Every row belongs to one group in each of 4 separate groupings. Each group adds its own fixed numbers to the row, and there is some noise. The rows also spread widely along 15 directions, which tell nothing about the answers.
(in the rows, 128 means zero)
Some rows, each with its group in each grouping after it:
[129 138 111  40 147 100 115  99 124  95 133 132  93 141 129 122 145 144
 119 153 140 101 102 132  91 120 143  71  98 118 153 130 155 117 161 142
  73 123 128 127 129] : Q_164 (2) Zekip (4)
[120 112  90 125 110 108 154 140 157 144 140 147 138 123 135 138 132  84
 154 105 166 163 138 152 118 120 115 136 147 131  91 137  87 136 132 111
  82 142 131 126 135] : Q_368 (3) zeka (0)
[ 99  90 141 107 100  93 137 150 128 107 169 132  96 166 180 139 122 176
 161 122 149 149 108 120 171 109  70 126 112 123 137  78 168 161 166 137
  67 187  68 112 127] : Q_574 (2) basav (2)
[132 127 164 178 148  87 104 119  64 114 143 124 102 134 144 132 123 108
 139 186 133 116 118 126 139 126 129 112 104 163 159 103  90 169 173 123
 123 143  85 123 155] : Q_368 (3) basav (1)
[103 113  95  97 108 120  64 115 136 102 126  98  59 157 142 118 167 150
 178 113 142 118 147 150 163 101  75  99  89 107 149 158 139 110 194 142
  75 126  64 155 118] : Q_164 (0) Zekip (1)
[131  96 154 127 116 106 185 125 153 151 103 127 175 100 115 118 110 148
 126 130 116 132 141 135 131 123 119 129 156 104  98 100 122 139 132 105
 113 162 127 123 119] : Q_574 (0) Mor (5)
[153 106 145 165 150 174 133 121 139 135 138 120 125 122 133 117 120 135
 174 109 127 119 135 143 133 123 122 114 124  97 101 152 127 136 122  98
 104 124 128 130 151] : Q_368 (1) Mor (3)
[ 79 133  69 144  94 111 157 145 154 137 124 101 123 183 138 123 179 136
 161 110 165 141 155 156 150 126 133 146  98 129 127 175 132 154 148  89
  57 158  76 156 140] : Q_368 (1) zeka (4)
[119 131 157 168 143 101  98 128  94 110 161 109 117 152 147 121 132 139
 164 138 111 142 158 149 144 124  69 148 133 108 115  72 102 207 183 100
 113 172 112 144 139] : Q_164 (0) Mor (5)
[ 95  96  96 124  87 102 158 148 179 145 139 131 146 113 121 143 130 152
 161 136 132  79 157 161 171 120 140 142  86 149 145 154 158 129 148 112
  85 217  81 119 109] : Q_574 (3) zeka (3)
[180  75 122  61 112 153 135 103 146  57 101 143 109 159 157 168 144 119
 134  99 164 112 149 149 141  90 150 122 134 170 173 191  79 125 151 110
  77 126 132 135 167] : Q_164 (0) Zekip (0)
[103 144 132 132  93 101 122 125 100 138 118  81  92 186 159 113 147 175
 156 136 126 144 168 118 140 121  99 155  91  80 132 113 131 143 168 118
 110 142  88 161 123] : Q_574 (1) Mor (2)
[112 130 116 142  97 117 161 159 207 158 136 138 154 111 153 163 150 149
 171 106 156 110 151 115 171 139 125 127 108 125 118 111 140 139 119 119
 108 196 112 111 122] : Q_368 (2) basav (1)
[142 148 111  71 132 114  89 129 174 101 143 167 127  83 134 169 164 105
 138 125 155  81 121 138 124 120 142  91 124 178 160 106 100 123 163 130
 123 147 151  91 146] : Q_368 (3) basav (1)
[145  99 113  87 116 105 142 132 166 117 121 141 142 121 127 148 113 111
 127 113 178 156 107 130 121 110 112 130 145 187 149 114 123  94 136 137
 108 117 102 110 147] : Q_164 (2) zeka (0)
[170 100 145 105 119 116 128 118 135 116  85 124 110 120 150 152 107 130
 147 137 141 116 153 101 140 120 111 113 103 144 159 130  94  94 154 152
 134 120 123 134 137] : Q_164 (3) Mor (0)
[133 133 194 108  88 124 155 144 161 145  89 130 126 120 186 159 157 177
 146 138 121  86 125  79 157  98 114 137  69 144 152  92 119 127 151 144
 150 161 122  95 132] : Q_164 (1) Mor (4)
[154 121 138 120 142  91 203 121 169 154 113 153 196  91 118 141 106 100
 124 139 134 123 135 115 103 150 158 106 136 131  91 108  76 140 111 108
 118 154 185 116 137] : Q_368 (2) Zekip (0)
[105 148  92 160 103 142 105 112 153 137 129 134 113 119 128 144 194 133
 146 142 142  83 169 164 166 124 168 110 117  84 145 193 143 146 109  98
  52 191  88 138 110] : Q_574 (0) basav (3)
[127  77 147 148  95 147 174 122 122 116 125 126 131 162 150 127 133 110
 160  99 135 134 156 167 134 100 130 175 133 141  98 184  63 155 145  67
  95 135 120 137 170] : Q_368 (1) Mor (5)
[115 141 164 110 135  72 128 124 112 135 148 134 157 109 121 115 126 125
 113 158 114 144 103 137  93 116 100 141 153 139 109  36 108 169 169 111
 137 154 136 103 135] : Q_574 (0) Mor (5)
[ 97 165 104  77  68  95  72 120 143 103 118 139  80 150 158 159 200 127
 125 131 160 105 147 139 152 101 122 145  98 166 187 134 106 119 182 134
 101 158  86 122 126] : Q_164 (1) basav (2)
[129 114 131 145 137 149 116 118 133 119 158  99 138 140 118 116 131 140
 159 111 128 127 138 173 123 110 120 155 135 128 121 129 132 144 145  84
 106 130 108 125 150] : Q_574 (2) Mor (4)
[150 134 134 129 122 101 141 142 153 164 162 137 118 133 167 161  98 124
 167 150 156 117 122  92 116 141 135 121  77 120 131 116 134 115 113 155
 140 148 133 115 147] : Q_574 (2) Mor (1)
[121 171 108 109 118 121  82 128 172 159 136 101 115 130 138 129 165 158
 167 111 142 135 149 115 127 126  97 121 106  82 116  89 151 102 140 142
 133 130 125 140 117] : Q_164 (2) Zekip (1)
[136 102 141  81  94  86 157 155 128  87 131 124 107 172 180 160 116 169
 131 115 165 159 146 108 161 109  96 155 127 134 154  73 147 172 158 128
  94 180 106 133 133] : Q_574 (1) Mor (1)
[113 131 115 145 154 147  85 101 103 143 139 130  98  98 104  81 153  72
 163 114 121 157 107 175  81 103  92  80 150  99  62 156  66 111 156 105
  84  55 131 130 146] : Q_368 (3) zeka (3)
[143 139 141 120 133  58 134 122 112 113 117 138 126 123 147 162 117 119
 128 184 135  92 146 106 135 146 151  93  88 162 176 112  78 153 169 137
 127 162 123 128 144] : Q_574 (0) basav (1)
[145 124 118 123 117 101 150 121 124 121 112 114 150 148 141 145 124 114
 162 128 115 110 190 144 111 131 142 148 102 159 131 146  37 137 173  89
 144 130 161 154 173] : Q_574 (3) zeka (5)
[107 143  77 130 139  76 142 136 132 125 121 150  84 139 162 136 152  97
 170 130 154 141 153 110 140 153  97  51  96  76  95 153  80 159 153 140
  38 142 133 159 121] : Q_368 (1) zeka (0)
[123 112 178 134 103 106 157 111 128 145 110 133 154  99 129 129 140 138
 138 162  93  63 145 141 143 107 153 145  86 146 133 124  91 137 160 106
 140 186 121 107 121] : Q_368 (1) Zekip (0)
[ 86  90  95 145  77  78 161 128 117 164 155 103 111 150 118 108  82 105
 155 136 132 167 160 171 116 120 104 183 110 103  98 148 133 115 146 117
  96 161  73 145 101] : Q_368 (2) zeka (4)
[137 111 101  97 122 105 106 138 164 105 151 155 104 111 140 151 118 105
 142 104 162 162 128 143 144 114  76 109 154 115 123 107 126 140 149 140
  70 155 129 116 120] : Q_574 (0) Mor (3)
[136 161 145 128 119 125 100 109 141 162  99 128 125 103 127 131 156 122
 138 151 133 103 110 112 109 122 143 106 106 146 146 122  94  80 147 137
 158  95 118 106 148] : Q_368 (1) basav (2)
[152 160 142 182 134 141 100 124  96 166 173 107  95 163 166 131 124 125
 159 141 141 175 141 128 106 122 112 150 135  43 102 106 136 162  98 126
 116 138 132 139 138] : Q_574 (0) Mor (4)
[132 169 166 130 104 139  94 114 121 156 129  97 130 147 149 121 172 154
 143 138 111 133 146 132 108  99 118 172 113 107 123  87 113 138 145 107
 161 138 133 130 143] : Q_164 (0) Zekip (3)
[ 80 127 111 107  90  76 135 125 149 130  74 127 123  98 110 115 173 117
 113 127 150 131 133 138 155 109 108 106 132 135 127 137  99 118 166 123
  76 130  80 128 101] : Q_574 (1) Mor (1)

New rows. What belongs after each?
[137 116 139 124 129 133 107 129 133  85  85 114  96 137 164 147 161 179
 158 122 138 116 159 105 189 119  85  78 107 123 163 115 122 144 173 133
  81 144  93 148 134] : Q_164 (3) basav (3)
[102 139  91  66 118  44 182 164 185 120 126 142 153 146 142 147 131 127
 110 112 205 194 106  95 125 146 100 114 147 154 120  64 145 160 138 134
  66 157 120 127 127] : Q_164 (2) Mor (1)
[ 87 160  99 136 141  67 112 125 105  98 153 142  95 169 165 133 171  97
 152 135 156 159 145 131 132 146  89  88 125 111 108 116  75 204 167 111
  43 153 122 158 146] : Q_164 (2) basav (5)
[152 120 152  89 125 141 146 129 176 124 128 145 160  92 136 152 137 150
 142 118 129  86 131 134 127 120 150 112 131 141 132 101 120 136 137 107
 135 156 149  94 142] : Q_368 (0) basav (1)
[147 138 123 140 135 148  73 108 129 130 149 110 107 105 110 130 139 138
 153 143 125  85 151 155 123 117 143 122 119 119 162 127 154 102 138 120
 141 132  97 122 131] : Q_368 (2) zeka (1)
[219  98  81 104 153 140  91 110 172  91 136 142 114 114 121 178  86 102
 151 116 176 121 163 139 138 137 138 104 148 134 178 148 132  91 128 151
 115 141 144 138 143] : Q_368 (0) Zekip (0)
[143 130  53 128 177 150 118 134 181 121 139 109 127 147 119 121 130 135
 192  74 172 154 132 146 132 153 112  61 133  91  99 160 139 118 130 116
  57  93 132 158 156] : Q_574 (1) basav (4)
[ 91 134 130 103 102 113 126 135 143 155 165 125  87 122 157 119 142 152
 170 133 126 111 128 125 122 121  97 117  86  65  97 106 166 127 143 138
 100 164 110 116 104] : Q_368 (2) Mor (1)
[ 94 152 114 101  95  86 169 166 178 150  92 128 129 140 180 151 186 151
 168 110 151 127 144  78 148 131  99  93  78 134 115  98  84 145 168 131
 103 144 133 131 141] : Q_368 (3) zeka (1)
[130 155 173 152 114 160 158 136 170 156 110 120 199 140 152 142 190 156
 131 100 154 151 117 113 123 110 141 163 167 157 109  78 105 154  98  74
 140 128 136 109 179] : Q_164 (2) basav (5)
[108 141  74 112 141 103 102 149 183 135 166 117 159 135 100 121 139 128
 159  99 169 149  92 161 119 125 108 137 137 182 132  90 147 119 165 112
 109 127  98 111 160] : Q_574 (1) zeka (2)
[ 87 105  77 135 121  75 115 112 123 110 111  95 103 142 102  98 130 105
 156 120 140 167 158 156 148 133  68 103 118 123 112 147  90 122 195 113
  62 117  84 172 119] : Q_368 (2) Zekip (3)
[ 91 123 164 177 103 116 152 114  97 149 131  86 143 163 133 101 154 147
 160 157  98 105 150 149 133 115 133 172  77 139 118 138  94 160 165  73
 122 157  92 140 152] : Q_368 (2) Zekip (3)
[109 124 155 132 102 175  96  90 114 143 129 116 122  94 112  95 176 139
 143 124 105  93 130 185 120  83 138 144 142 102 109 144 130 108 140  89
 117 126  89 109 116] : Q_368 (1) basav (0)
[138 135 119 161 141 152 116 128 159 108  88 125 111 140 162 158 200 136
 186 117 144  78 153 102 169 130 127  66  81 163 164 178  65 124 159 111
 100 105 110 143 189] : Q_368 (2) zeka (5)
[104 148  49 112 160 151 119 134 188 122 138  86 152 144 103 100 177 160
 198  65 141 122 164 169 125 148 109  96 121 102  93 136 140 142 168  77
  75 121 127 162 147] : Q_368 (1) zeka (0)
[130  87 146 127 116 163  95 115 110  97 154 120  96 130 134 114 129 148
 151 107 133 139 120 175 148  87  98 141 150 119 130 122 160 130 153 104
  91 140  80 118 132] : Q_368 (1) basav (3)
[114 111 151 149 134 138  82 112  82  92 166 129  92 132 138 121 155 128
 149 155 126  95 110 171 146  97 124 122 112 158 157 133 129 164 173 100
  83 155  74 112 151] : Q_368 (3) basav (3)
[122 130 102 179 133 108 122 133 137 133 133 136 109 143 133 138 142  93
 149 144 179 141 126 133 157 135 128 113 113 137 139 172 119 148 120 123
  62 147  86 142 143] : Q_164 (1) Mor (3)
[ 86 133 144 166 102 130  84 127 139 158 148 129 118 123 147 118 173  94
 189 115 127 122 110 158 136  93  86 144 102 164  97 139  49 123 179 113
 125 112  97 103 155] : Q_164 (3) basav (2)
[120  74 158  81  84 121 141 114 101 111 115 108 101 141 144 112 110 150
 145 122 104 121 125 159 117  69 105 156  99 152 136 137 104  99 190 116
 127 112  90 115 141] : Q_574 (1) zeka (4)
[162  97 152 125 137 139 117 116 120 128 131 107 103 131 151 124  90 157
 185 120 102 124 159 124 124 124  80 111 112  71 108 112 115 120 161 133
 134 123 138 144 140] : Q_574 (0) Mor (5)
[142  67 122 122 112 103  91 130  94  94 165 117  57 152 165 139  73 120
 180 123 145 162 143 142 155 102  48 143 113 121 138 115 124 120 183 158
  99 143  80 139 128] : Q_574 (3) Mor (0)
[170 115 139  93 142  97 142 121 165 105  87 134 173  95 105 151 118 125
  98 135 146 128 121 125 129 119 135 113 155 182 167  81 102 125 159 125
 134 137 141 109 141] : Q_368 (0) Zekip (4)
[123 180 126 131 119 106 131 126 132 132  77 116 122 134 156 149 206 156
 126 155 143  97 171  94 151 138 157  89  99 101 153 131  99 159 134 115
  95 150 129 151 129] : Q_574 (3) Mor (1)
[140 155 148 152 141 149  92 112 109 106 114 119 104 133 164 135 188 136
 158 116 120 123 178 131 144 122 112  90 137  80 116 117  62 183 158  93
 102 120 146 145 148] : Q_368 (0) basav (1)
[106 104 113 134 147 124 119 109 142 120  98 102 118 111  95  90 150 133
 153 116 136 122 135 157 142 124  96  71 131 107 109 161 112 128 171 108
  64  99  82 148 120] : Q_164 (0) Mor (1)
[130 115 141  64 103 110 141  96 118 126 112 137 119 108 113 115 142 158
  92 152 125 106 125 151 115  97 166 117 143  78 131 125 172 117 124 121
  88 161 115 122  88] : Q_574 (1) Zekip (1)
[134 107  90  88 118 128 127 136 163 113 146 116 106 172 165 146 138 154
 185 101 156 124 151 132 147 121 106 126  89 112 128 143 142 130 155 132
  79 163 122 149 140] : Q_164 (3) Zekip (0)
[148 130 150 128  96 172  86 110 140  97  89 123 128 114 148 152 201 158
 128 100 142 113 164 147 175  80 129 148 164 135 165 122 111 130 136  97
 111 142  98 121 136] : Q_574 (1) basav (0)
[155  88 125 153 123  82 154 158 152 143 156 135 139 145 155 152  60 118
 166 118 166 185 124 113 158 128  83 149 119 140 114  89 122 136 135 145
 119 168 124 128 145] : Q_574 (1) Zekip (3)
[136 103 153 114  93  85 107 148 141 127 129 155 112  90 149 163 126 122
 128 146 153 124 106 119 162  86 100 133 125 181 170  80 125 109 156 160
 133 166  82  85 122] : Q_574 (3) zeka (1)
[129  93 145  87  92 101 143 127 135 101 120 151 112 109 168 150 126 134
 165 111  99  95 178 143 155  99  90 123 103 116 115 119  66 147 183 124
 106 175 144 122 112] : Q_574 (1) zeka (0)
[137 133 107 102  93 125 170 132 150 134 121 137 135 160 153 160 156 133
 125 131 160 114 144 137 121 111 190 151 111 137 154 172 125 136 108 102
  93 161 125 127 150] : Q_574 (1) zeka (4)
[144 158 107 113 167 136  95 113 126 103 134 132  96 138 147 139 173 140
 160 139 149  79 125 124 128 138 162  45  94 115 153 162 118 140 141 119
  78 112 128 139 164] : Q_574 (1) basav (1)
[131  93 144 135 104 136 147 118 112 132 101 111 111 161 151 116 138 142
 151 118 134 156 147 136 129 101 102 134 136  99 113 146 104 131 142 112
  93 117  95 151 144] : Q_164 (0) zeka (5)
[128  57  97  99  81  91 174 118 126 117 118 130  87 163 154 134  86  99
 167 116 152 146 158 141 140 114 108 135  88 119 111 199  88 101 161 136
  72 142 105 154 127] : Q_368 (1) Zekip (0)
[127  55 139 144 122 136 161 122 139 113  96 117 118 116 133 126 114 170
 163 130 118  88 143 146 190 111 122  87 101 116 139 173 138 122 153 121
  63 158  68 131 116] : Q_574 (3) basav (4)
[128 149 154 188  99 121 130 116 119 160 107  89 163 144 131 128 158 148
 145 143 108 117 185 144 153 116 146 190 107 127 133 121  88 153 139  81
 153 168 119 148 140] : Q_574 (1) Zekip (3)
[119  76 148  96 113 105 158 141 149 107 132 149 128 112 156 129 117 121
 159  90 140 150 110 140 150  96  63 121 139 139  88 100  88 150 171 121
  79 142 124 106 131] : Q_574 (1) Mor (0)
[ 97  97 155  65  99  67 134 127 101  78 144 143 101 127 154 127 124 105
 129 120 127 147 124 148 122  92  69 135 131 159 113  88  62 166 207 115
  91 135 123 112 133] : Q_574 (2) Mor (1)
[131 105 118 137 163  99 153 136 152 134 129 105 155 125 119 112  81 133
 183 108 128 146 124 134 128 145  85  90 106 136  92 108  98 126 175 119
 114 107 127 135 150] : Q_574 (1) basav (4)
[104 121 113 172 105 126 132 136 148 133 129 135 139 144 138 129 188 116
 142  93 157 180 150 157 168 106  95 151 183  99  84 112 102 185 130  87
  59 173 113 143 126] : Q_368 (3) Zekip (5)
[129 132  84 109 107 120 151 126 181 134 105 134 155 133 114 149 157 116
 125 124 186 120 123 136 125 133 178 126 131 176 158 165 133  94 117 106
 102 133 102 128 160] : Q_368 (1) basav (5)
[137 125 122  60 121  77 127 142 133 110 169 109 128 173 152 132  92 138
 158 107 145 165 133 133 100 119  87 170 108 152 118  61 116 146 190 126
 147 142 149 135 154] : Q_164 (1) Zekip (1)
[103 155  76 129 129  76 136 126 144 155 140 104 165 127  73 108 135 113
 112 149 161 153 138 167  96 145 157 145 152 137 132 108 150 142 138  94
 106 151  93 142 121] : Q_368 (0) zeka (1)
[130 158  91 146 125 107 160 155 168 193 184 150 155 131 150 151 117  95
 172 130 152 142 136 133  94 147 151 139 107 100  78 128 115 145  92 116
 112 171 171 123 145] : Q_574 (3) zeka (3)
[122 170 145 133 120 130 106 117 134 127 117 104 144 144 140 140 187 175
 134 151 127  84 144 120 138 126 161 127 105 147 176 102 126 139 148 101
 133 147 104 122 155] : Q_574 (2) basav (2)
[153 107 129  93 156  88 161 116  85 114 134 146  97 138 140 118  86 126
 119 156 137 155 108 126  95 123 129  73 134  76 114 121 137 146 131 142
  64 126 136 137 122] : Q_574 (1) zeka (4)
[126 132 111 100 126  84  92 109 102 101 142 144  62 147 150 134 138 113
 149 151 130 110 139 134 131 124 110  89  93 100 141 142  98 140 182 145
  80 150 127 140 122] : Q_368 (1) Zekip (2)
[ 89 120 114 172 119  79 130 130  93 163 166  95  80 172 145  98 101 116
 193 152 133 139 151 142 130 140  95 137  58  81  93 160 123 147 162 129
  92 150  78 163 120] : Q_164 (1) Mor (1)
[133 141 125 112  82 136 127 124 161 158 143 138 118 140 156 154 162 139
 156 135 137  89 140 129 127 109 158 161  89 115 135 143 143 106 119 125
 138 176 129 119 138] : Q_368 (1) Zekip (5)
[113 153 178 144 108 110 111 104  88 181 120 124  90 104 146 111 150 138
 133 193 109 100 109 108 107 114 141  97  90  74 122 112 134 110 133 147
 139 132  90 112 110] : Q_368 (0) basav (1)
[ 87 190  71 108 102  79 112 135 167 175 127 151 124  97 113 135 200  95
 114 151 174 130 116 133 108 130 153 104 129 118 124 124 138 116 117 134
  85 151 105 117 105] : Q_368 (3) zeka (1)
[138 127 166 190 124 102 107 113 125 156 134 160 134  67 122 136 129  77
 141 164 109  97 132 146 146 113 126 127 119 133 114 124  70 139 139 124
 135 173 134  98 119] : Q_368 (1) Zekip (3)
[112 126  48 112  90 120 113 139 148 106 134 107 109 184 139 143 170 108
 152  94 200 179 158 161 138 110 117 167 142 158 150 157 122 126 149 103
  69 132  77 158 153] : Q_368 (3) zeka (0)
[133 119 138 134 113 103 147 124 158 139  95  99 165 128 124 129 112 149
 150 113 127 144 173 121 140 140 100 144 129 138 123  92  88 120 161 112
 145 131 122 140 131] : Q_164 (2) basav (2)
[145 107 146 126 124 163 109 133 144  94 137 149 107 121 153 153 177 127
 139 109 166 111 111 144 156  90 129 117 149 151 149 134 121 152 133 106
  82 138 108 102 155] : Q_368 (3) Mor (1)
[168 119 134 108 131 158 118 135 156  91 140 144 130 128 162 158 129 122
 167  76 143 142 155 140 134 115 102 128 149 135 115 107  82 151 149 101
 119 132 175 122 166] : Q_368 (1) basav (3)
[176 152 131 115 104 168 113 107 146 105  79 115 158 138 133 159 191 130
  95 101 176 146 158 137 126  95 174 174 185 159 172 133  99 121 103  83
 129 106 133 131 167] : Q_574 (1) Mor (0)
[148 145 102 184 110 128 142 150 188 177 156 159 162 113 135 169 135 109
 138 122 188 157 140 129 151 143 156 156 171 104 118 110 166 141  56 119
 107 204 122 116 125] : Q_368 (1) basav (5)
[ 95 134 150 145 154 103 155 137 115 110 113 119 145 155 138 103 174 160
 132 126 147 148  85 119 146 128 105  82 139 146 116  81 113 195 170  89
  62 129  94 123 157] : Q_368 (1) basav (2)
[148 104 110 166 112 127 135 156 151 127 147 113 114 166 174 162 114 143
 184 104 172 164 162 110 172 130  84 151 118 129 144 105 140 140 131 132
 110 164  89 142 151] : Q_368 (2) zeka (0)
[ 90 160  75 135 159 124 110 117 146 142 177 130 123 140 115 105 170 112
 159 129 148 119 114 177 104 142 145  82 122  83  90 166 141 168 131  97
  36 147 113 136 128] : Q_164 (0) basav (4)
[103 109 101  91 113 108 140 123 137  93 103 100 146 155 118 114 156 162
 131  95 142 157 158 162 145 118 106 128 163 127 122 109 108 156 180  84
  66 137 104 152 130] : Q_574 (3) basav (2)
[ 96 106  89  88 105  68 138 140 142 108 119 137  97 140 151 136 142 127
 144 120 166 159 126 119 154 118  74  90 118 131 130 115 124 129 168 147
  47 145  78 138 116] : Q_574 (2) zeka (0)
[132 129 116 107 172 115 142 107 116 103 131 104 127 141 109 108 121 137
 150 148 117  99 143 146  96 154 142  79  98 115 124 148 108 160 174  91
  88 123 140 152 155] : Q_368 (0) Mor (3)
[138 160  96 142 156 162  59 117 173  99 148 123 145 121 113 137 187  95
 171  75 146 127 165 184 125 121 103 133 170 141 114 132  67 163 163  75
 106 118 154 138 169] : Q_164 (0) Mor (5)
[101 136 112 160 110 126 198 145 164 205 115  94 164 163 135 102 152 173
 156 126 152 165 121 106 125 141 138 134 112  65  71 120 177 132  90 104
  87 154 111 151 127] : Q_368 (3) Zekip (3)
[123  85 165 109 149 105 129 123 120 121 163 143 151 109 119 102 113 126
 141 128 122 138  61 158 114  89  90 119 152 160  93  69 120 141 173 113
 107 135 120  92 154] : Q_574 (3) Zekip (5)
[130 134 118 175 151 154  77 128 165 121  99 111 116 119 138 131 180 159
 191 103 138  99 137 121 193 126  95  61 108 127 145 140 106 118 166 123
  95 110  87 135 151] : Q_574 (1) basav (2)
[ 72 168  86 175 115  73 105 161 162 168 194 146 128 156 152 139 176  77
 163 129 193 184  76 128 140 123  95 145 113 159 104 103 120 159 127 125
  70 164  91 112 156] : Q_574 (2) Zekip (3)
[152 133 118 150 100 164  68 133 162 134 134 113  92 131 157 161 160 133
 166 103 176 138 147 123 162 101 107 144 132 120 160 135 142  90 113 138
 124 120  88 125 145] : Q_574 (2) Mor (1)
[145 101 141 186  79 144 126 123 144 141  99 129 113 112 138 161 145 116
 134 141 148 110 170 144 182 100 142 164 130 127 162 170 117 120 113 120
 109 173  80 121 115] : Q_368 (3) Mor (4)
